The rows come from 5 hidden closed curves, with some noise, and rows from the same curve form a group. Each curve winds through 8 dimensions. The rows are also pushed far along 5 directions, which tell nothing about the answers.
(in the rows, 128 means zero)
Known rows, each followed by its group:
[126 118 120 136 142 106 109 152 134  95 126 133 130 116 134 100 155 112
 145 143] => C
[138 137 125 162 109 145 136  89 123 147 159 129 126 120 106 125 133 134
 139  97] => C
[153 113 131 129 138 119 105 156 123 110 106 144 106 111 139 111 156 104
 153 146] => D
[155  98 148  62 169  94 133 174 145 151 124 135 149 158 155 162  91 151
 119 138] => X
[113 119 114 132 135 119 135 140 133 117 171 118 126 100 134 173 122 138
 171 148] => P
[ 87 176 113 166  71 144 125 125 133  93 110 147 137  99  74  62 165 120
 128 169] => P
[ 91 126 138 134 131 126 119 152 133  99 119 101 133 141 146 144 135 136
 118 163] => C
[102 147 129 140 105 135 155 124 121 109 131 142 142 127  76 142 118 143
 130 158] => P
[122 118 144 121 117 110 152 141 134 145 131 140 131 127 108 145  98 146
 132 131] => P
[125 145 108 106 122 125 161 120 127 121 150 153 138 112 106 140 139 133
 131 150] => D
[133 126 118 118 150 135 131 130 106  85 121 135 114 115 118 155 136 111
 145 161] => D
[133 126 100 134 111 135 118 126 133 119 145 134 121 136 145 131 147 139
 133 134] => X
[168  75 103 131 169 118  71 154 147 117 169 117 110 128 168 140 138 123
 155  91] => D
[133 127 127 150 100 159 162  91 124 153 166 136 113 118 113 136 117 127
 151 124] => B
[154  97 127 102 147 141 126 134 141 156 171 110 123 150 177 186 118 149
 128 109] => X
[151 100  84 161 125 147  84 129 143 129 171 123 109 120 162 114 161 111
 161 100] => B
[139 127 113 115 151 138 104 149 132 113 141 123 106 101 158 100 147  96
 170 166] => X
[136 105 127 137 149 134 136 106 125 138 142 124 121 156 135 159 118 121
 111 102] => D
[123 135 160  88 163 110 159 122 116 125  85 120 159 158 143 149  95 126
 102 144] => B
[ 90 147 112 137 135 132 139 136 102  88 108 113 124 122 142 179 127 118
 162 192] => X
[116 145 113 135 111 127 129 141 133 132 151 140 108 100 115  95 148 122
 150 160] => C
[142 115 149  96 152 117 109 147 154 131 109 128 143 157 148  80 125 121
  90 126] => X
[130 115  84 152 144 132 119 112 120  94 155 126 118 114 150 155 147 104
 167 125] => X
[137 117 146 133 106 138 106 146 156 164 145 127 114 136 126 106 136 144
 105 110] => D
[176 108 111 128 110 161 155  91 144 185 252 151 107  96  79 165 109 159
 162  74] => B
[104 155 125 109 121 118 117 144 138 115  86 127 146 144 145  76 150 121
  88 155] => C
[123 133 137 114 119 124 152 117 147 166 145 137 161 151 101 129 106 150
  85  91] => D
[108 123 129 157 125 136 125 123 124  99 130 111 148 144 127 180 129 142
 129 127] => X
[167 116 129 115 111 136 157 112 134 170 160 155 117 115 125 115 110 134
 159 118] => B
[157 115 144 116 136 134 128 120 117 137 125 120 116 125 154 148 132 136
 136 119] => D
[137 124 120 139 102 169 125 109 147 150 179 132  91 117 123  92 151 118
 115 113] => X
[123 120 132 140 128 132 136 122 135 135 130 126 142 165 135 155 127 139
 116 138] => X
[138 104  97 142 138 123 123 133 130 108 163 146 107 120 126 146 139 117
 161 138] => X
[101 148 142 135 115 130 129 147 133 113  92 126 150 109 129 100 154 100
 123 145] => P
[155 123 108 111 158 131 118 131 131 133 190 126 125 114 129 136 133 129
 157 114] => C
[112 147 172 121 123 122 129 125 142 158 100 111 167 187 121 119 112 163
  55 107] => C
[147 157 100 114  93 136 154 119 122 149 149 167 131  84  98  98 135 129
 169 139] => P
[107 152 110 116 138 110 159 119 101 104 117 127 141 116 143 143 130 121
 156 169] => C
[139 139 120  96 137 123 146 142 129 131 140 149 133 106 118 121 112 121
 162 159] => B
[168 112 141 101 123 143  85 146 159 142 133 116 136 130 171 109 137 147
 120 101] => B
[144 103 125 102 160 103 120 158 136 136 112 134 126 128 174 130 130 102
 137 124] => P
[130 121 137 132 154 114  89 151 138 122 122 111 128 150 152 107 144 125
 117 126] => C
[ 93 137 148 154 118 156 105 148 126  95  78 111 114 129 127 105 149  94
 106 161] => P
[134 110 146 155 103 157  92 123 168 139 151 111 124 147 143  96 172 137
  75  88] => D
[153 101 122  83 162  91 136 154 118 154 115 140 124 145 156 149  90 138
 142 130] => B
[142 131 150 116 122 141 133 125 129 169 117 133 142 155 108 141 102 145
 100 102] => D
[143 130 157 110 133 145 108 135 148 173 145 104 134 141 148 115 130 141
  97  95] => C
[132 115 119 132 129 145 119 121 142 140 158 125 112 142 126 135 127 133
 110 116] => P
[136 132 109 140 117 153 139  99 126 136 159 134 110 112 134 128 159 111
 136 124] => D
[121 122 140 147 119 129  82 141 155 119 100 118 137 150 135  68 154 121
  77 103] => D
[160  96 134 111 132 119  95 159 139 140 105 124 117 138 187 126 146 130
 121 105] => X
[111 130 120 145 119 104 134 123 125 113 108 131 127 120 143 110 134 121
 144 143] => P
[132 124 142 103 147  95 119 167 119 113  83 134 132 122 135 134 110 132
 144 153] => C
[148 132 135  86 140 116 151 127 128 146 120 138 134 118 150 125 120 122
 132 133] => B
[127 144 138 132 128 130 115 136 132 107  95 125 154 120 140  84 143 104
 141 143] => B
[164 112 145  86 135  95 143 137 119 155  93 147 121 138 147 111  99 142
 125 124] => B
[116 146 117 125 125 108 141 128 121 114  94 149 143 143 117 109 123 127
 132 168] => X
[117 141 131  84 144  76 164 141 109 132  79 146 129 125 140 111 105 124
 126 161] => D
[ 87 155 127 165 101 168 150  95 126 120 128 119 141 149 107 123 124 116
 118 158] => B
[120 100 162 109 164 134 139 139 121 138 133  83 128 145 168 214  93 142
 127 128] => P
[145 131 141 128  98 139 104 139 146 173 113 128 114 110 147  70 137 120
 121  98] => P
[123 130 164 123 109 131 130 132 135 167  96 115 130 141 139 118 106 137
  99 107] => P
[152 145 114  81 131 116 136 135 126 150 125 155 138 120 113 113 109 140
 130 129] => C
[123 126 138 132  99 132 155 107 150 186 161 138 135 166 105 135 109 163
  83  98] => D
[146 133 128 106 136 114 132 133 116 147 115 138 115 100 133  95 129 112
 142 124] => B
[194  97 100  90 135  95 140 132 125 170 158 154 129 120 169 147 106 155
 184  96] => B
[147 124 140 101 131 141 119 140 142 149 144 128 125 123 121 114 131 136
 108 119] => P
[ 99 130 132 160 134 141 103 133 136  89 100 104 147 156 152 131 156 110
 115 157] => X
[112 128 108 142 118 124 165  99 116 121 145 134 131 133 130 173 130 134
 135 131] => B
[108 124 160 143 117 149 121 129 136 144  94 101 142 161 143 162 123 136
  90 121] => X
[110 133 121 142 138 131 118 116 131 100 146 106 141 130 129 144 144 136
 120 131] => P
[128 137  91 138 127 147 106 119 138 116 170 123 117 119 140  99 163 116
 136 132] => C
[118 136 148 142 125 142 157  97 115 114 138 126 132 136  86 158  99 142
 128 138] => B
[128 110 125 118 145 137 137 120 136 142 145 123 120 163 147 157 114 131
 108 134] => X
[127 130 135 150 112 123 116 130 126 109 112 133 125 114 109  95 139 127
 138 132] => P
[139 128 135  86 143  92 156 128 126 149 103 137 143 135 161 120 123 130
 113 124] => D
[150 123 113 145 113 148  86 144 140 131 155 134  99  89 117  98 148 119
 161 120] => C
[ 96 121 126  96 171  96 140 158 102  61  51 118 148 143 161 178 110 109
 127 185] => C
[111 117 128 138 142 118 127 146 132 115 124 131 128 130 126 152 133 111
 132 144] => C
[122 115 141 110 144  97 115 162 143 141  96 125 142 159 158 123 121 132
 101 127] => D

New rows, each followed by its group:
[132 153 101 119 113 117 160  97 117 118 140 154 131 124 122  93 135 130
 140 144] => X
[ 98 174 106 160  82 140 171  81 120 148 137 155 128 117  84 105 143 118
 124 142] => C
[147  97 125 109 145 133 127 141 137 138 161 129 101 131 149 148 125 124
 132 125] => X
[ 81 161 151 149 123 131 120 128 114 105  79  97 137 151 133 121 133 130
 101 162] => C
[113 131  95 139 133 122 120 150 111  73 117 134 116 111 143 143 131 111
 193 195] => B
[ 96 150 143 157 122 151 146 110 110 107 140 115 129 121  78 153 119 132
 130 145] => C
[152 134  80 112 118 114 140 115 124 149 140 167 110  98 129 103 131 112
 160 124] => X
[123 125 147 158 128 160 107 117 135 121 127 100 143 146 135 123 129 122
 120 115] => B
[ 92 150  89 158 117 157 143 112 117  82 166 139 106  89  87 118 158  93
 154 171] => C
[162 100 149 109 135 130 145 128 127 168 137 130 147 160 132 186  79 160
 126  86] => P
[ 84 146 136 151 127 150 132 114 128 117 124 108 136 145 100 134 132 119
  85 133] => B
[152 121 127 122 134 143  71 164 153 125 109 134 119  97 140  65 170  85
 122 107] => C
[132 182 126  75  91  95 188 103 112 158  83 174 147 115 106  51 110 142
 111 142] => X
[125 104 149 178 108 199  98 112 150 128 169  89 106 140 140 143 137 123
 123 110] => B
[113 161 123 118  86 129 172 112 120 137 126 155 130 101  89  90 125 136
 128 154] => C
[137 104 139 131 125 155 117 138 151 148 146 124 111 143 138 114 124 117
 117 125] => B
[128 115 123 121 123 115 128 137 135 126 111 128 134 140 166 132 142 129
 117 126] => B
[120 129 170 113 149 120 166 100 109 123 110 109 156 163 114 190  82 158
 100 121] => B
[155 114 137  95 146 120  66 179 147 100  93 108 137 117 193 108 150 126
 138 134] => B
[169  96 137  91 134  91 115 151 154 174 133 135 125 131 168 108 107 155
 131  94] => P
[138 127 132 131 118 135 134 101 139 138 152 135 134 136 101 124 129 146
  98  96] => B
[129 140 118 113 102 121 144 134 128 145 125 150 131 113 109 135 117 145
 132 128] => X
[155 110 116 135 149 156  88 149 126 104 160 118 107  91 133 154 150 110
 175 126] => D
[122 127 102 168  98 161 115 111 149 132 158 131 131 138 130 103 153 117
 130 120] => B
[131 119 128 114 131 128 167 116 132 146 168 143 125 125 106 163 113 137
 125 124] => B
[127 144 110 107 149 112 162 112 113 122 160 137 142 130 114 142 119 137
 142 143] => C
[129 110 133 142 126 150  75 168 155 117 126 110 122 114 157 118 166 108
 126 122] => X
[148 105 111 109 152 118 134 134 135 142 167 131 115 119 158 139 133 120
 150 124] => C
[145 130 148 102 119 100 138 155 131 148  87 160 125 131 130  79 131 126
 128 161] => X
[163 113 140  87 131 104 132 134 126 163 126 132 132 134 140 146 101 172
 116  93] => B
[128 124 125 113 121 142 140 120 139 153 144 125 129 124 135 149 119 131
 107  98] => X
[168 127 110  98 127 103 127 138 119 140 114 161 102 112 153  74 135 121
 162 149] => X
[150 102 106 112 154 129  99 136 139 135 134 120 118 133 172 141 125 117
 131 104] => X
[131 102 139 118 129 136  98 160 157 128 111 111 132 148 176 119 139 127
 106 131] => P
[ 74 147 134 143 128 129 127 137 127  82 108 110 133 119 106 117 139 115
 106 160] => D
[190 105  94  78 164  82 129 134 132 147 178 153 133 102 151 134 122 148
 177 104] => P
[139  92 159 134 142 129 112 127 140 141 111 100 130 165 171 144 116 134
  98  91] => P
[123 158 122 132 101 129 121 120 137 143 128 126 139  99 134  85 150 128
 132 118] => P
[140 111 116 113 160 118 107 136 126  94 127 109 133 151 184 144 133 130
 135 134] => X
[143 130 133  95 140 120 137 125 128 151 131 118 143 138 162 130 121 142
 121 117] => C
[144 115 138  82 164  76 132 174 118 136  89 149 130 121 131 119  96 118
 145 139] => D
[154 125 112 122 116  95 131 126 132 143 110 158 122 104 148  66 143 113
 153 119] => P
[122 125 134 101 141 139 106 149 134 118 108 104 116 126 169 119 132 115
 109 134] => X
[129 132 107 119 131 121 131 134 121 121 115 143 107 123 151 108 142 106
 146 168] => X
[132 135 116 128 117 135 131 121 139 115 120 144 133 130 144  92 144 108
 136 151] => B
[160 130 130  86 119 126 165 115 130 180 167 152 127 103 103 131  91 150
 141 102] => X
[149 122 117  96 124 112 132 153 124 132 134 147 112 117 144 133 125 143
 153 148] => X
[106 145 131 134 122 146 163  92 117 138 154 109 141 144 125 164 116 145
 115 128] => C
[147 124 134 114 118 129 142 108 143 169 137 143 142 170 118 123 101 159
  99 113] => X
[119 144 145 119 125  98 121 158 120 109  78 128 150 123 139 117 135 137
 136 155] => D
[ 99 160 126 164 108 135 128 108 127 126 139 129 130 139  94  99 146 129
 113 139] => C
[146 149 140 128  88 172 120  95 145 164 117 136 126 142 114  66 154 128
  65  93] => D
[129 121 124 101 130 127 118 146 146 130 127 132 125 134 135 116 123 130
 102 124] => X
[148 118 114 127 117 107 116 132 150 141 141 152 126 123 125  73 147 128
 119 104] => D
[157 117  97 129 146 122 117 135 113 100 166 131 113 108 156 152 140 130
 205 156] => X
[144 103 148  85 149 114 136 152 137 145 120 131 119 148 157 132 113 131
 103 129] => X
[138 111 131 138 121 135  80 159 151 131 100 130 109 112 144  81 157  97
 115 113] => X
[148 114 151  96 133 137 107 156 157 180 138 118 130 137 146 126 115 139
  95  89] => P
[164  90 142 112 156 113 122 140 134 152 172 114 124 134 156 162 110 154
 152 100] => C
[122 145 113 125 106 122 145 114 131 123 129 151 138 106  94  99 125 126
 122 114] => X
[120 127 120 129 144 137 123 127 132 130 149 122 126 129 115 137 128 121
 117 121] => B
[145 127 116  99 151 128 147 126 117 115 148 138 145 122 117 176 119 135
 143 131] => D
[120 124 121 146 149 120 116 127 106  77 100 125 110 109 132 112 148  91
 146 146] => D
[139 123 146 109 122 125  79 178 160 120  91 134 136 135 139  71 163 123
  88 131] => D
[123 132 136 115 137 135 144 136 114 124 119 133 108 114 119 143 126 112
 134 157] => D
[129 126 147 139 127 146 110 116 132 117 119  98 135 127 154 135 147 128
 112 104] => B
[110 113 105 150 151 153  94 138 140  74 164  96 126 123 157 161 157 108
 144 135] => X
[144 120 127 104 154 129  90 170 134 108 118 123 117  99 148 104 155 103
 144 145] => P
[109 131 119 125 150 103 100 159 117  57  78 123 131 128 147 109 141 109
 139 175] => X
[133 117 135  97 146 112 167 124 124 165 129 134 138 148 142 155 101 131
 115 120] => B
[123 118 145 117 144 147 101 145 143 122 137  97 130 141 140 142 133 138
  97 127] => P
[113 147 155  83 132 106 163 139 118 118  96 131 151 144 119 127  96 152
 106 160] => X
[111 130 140 148 113 139 130 118 116 114 101 120 107 132 125 120 128 123
 119 145] => B
[122 119 154 129 128 108 139 124 125 131  81 125 140 151 148 116 120 125
 105 122] => P
[ 86 147 149 143 131 139 169  98 123 109 117 117 164 159 102 156 116 123
  95 144] => B
[129 119 138 113 134 129 109 158 153 126 128 126 142 145 136 123 132 136
 110 140] => X
[151  95 123 157 142 150  94 112 152 150 209  94 108 109 148 154 142 130
 145  64] => P
[102 112 137 143 152 134 125 141 115  95 110 108 108 119 136 165 123  98
 138 149] => X
[176  96 125 102 146 116 142 135 120 157 144 152 107 117 137 142 105 122
 164 111] => P
[142 117 113 147 124 123 116 112 140 134 150 127 132 135 150 109 152 129
 131 103] => C
[123 142 125  85 144 110 127 163 125  99  90 138 153 109 128 117 129 116
 130 157] => C
[119 126 158 145 117 145  97 138 149 138 129 109 110 117 118  86 146 120
  95 107] => P
[124 139 145 150  87 131 144 100 139 142 111 149 140 160  96  76 136 142
  80 116] => X
[144 114 119  98 159 115 124 144 134 140 150 134 131 129 126 140 114 130
 129 118] => B
[ 85 133 152 138 131 128 123 152 121  99  67 114 127 152 126 141 121 118
 103 179] => X
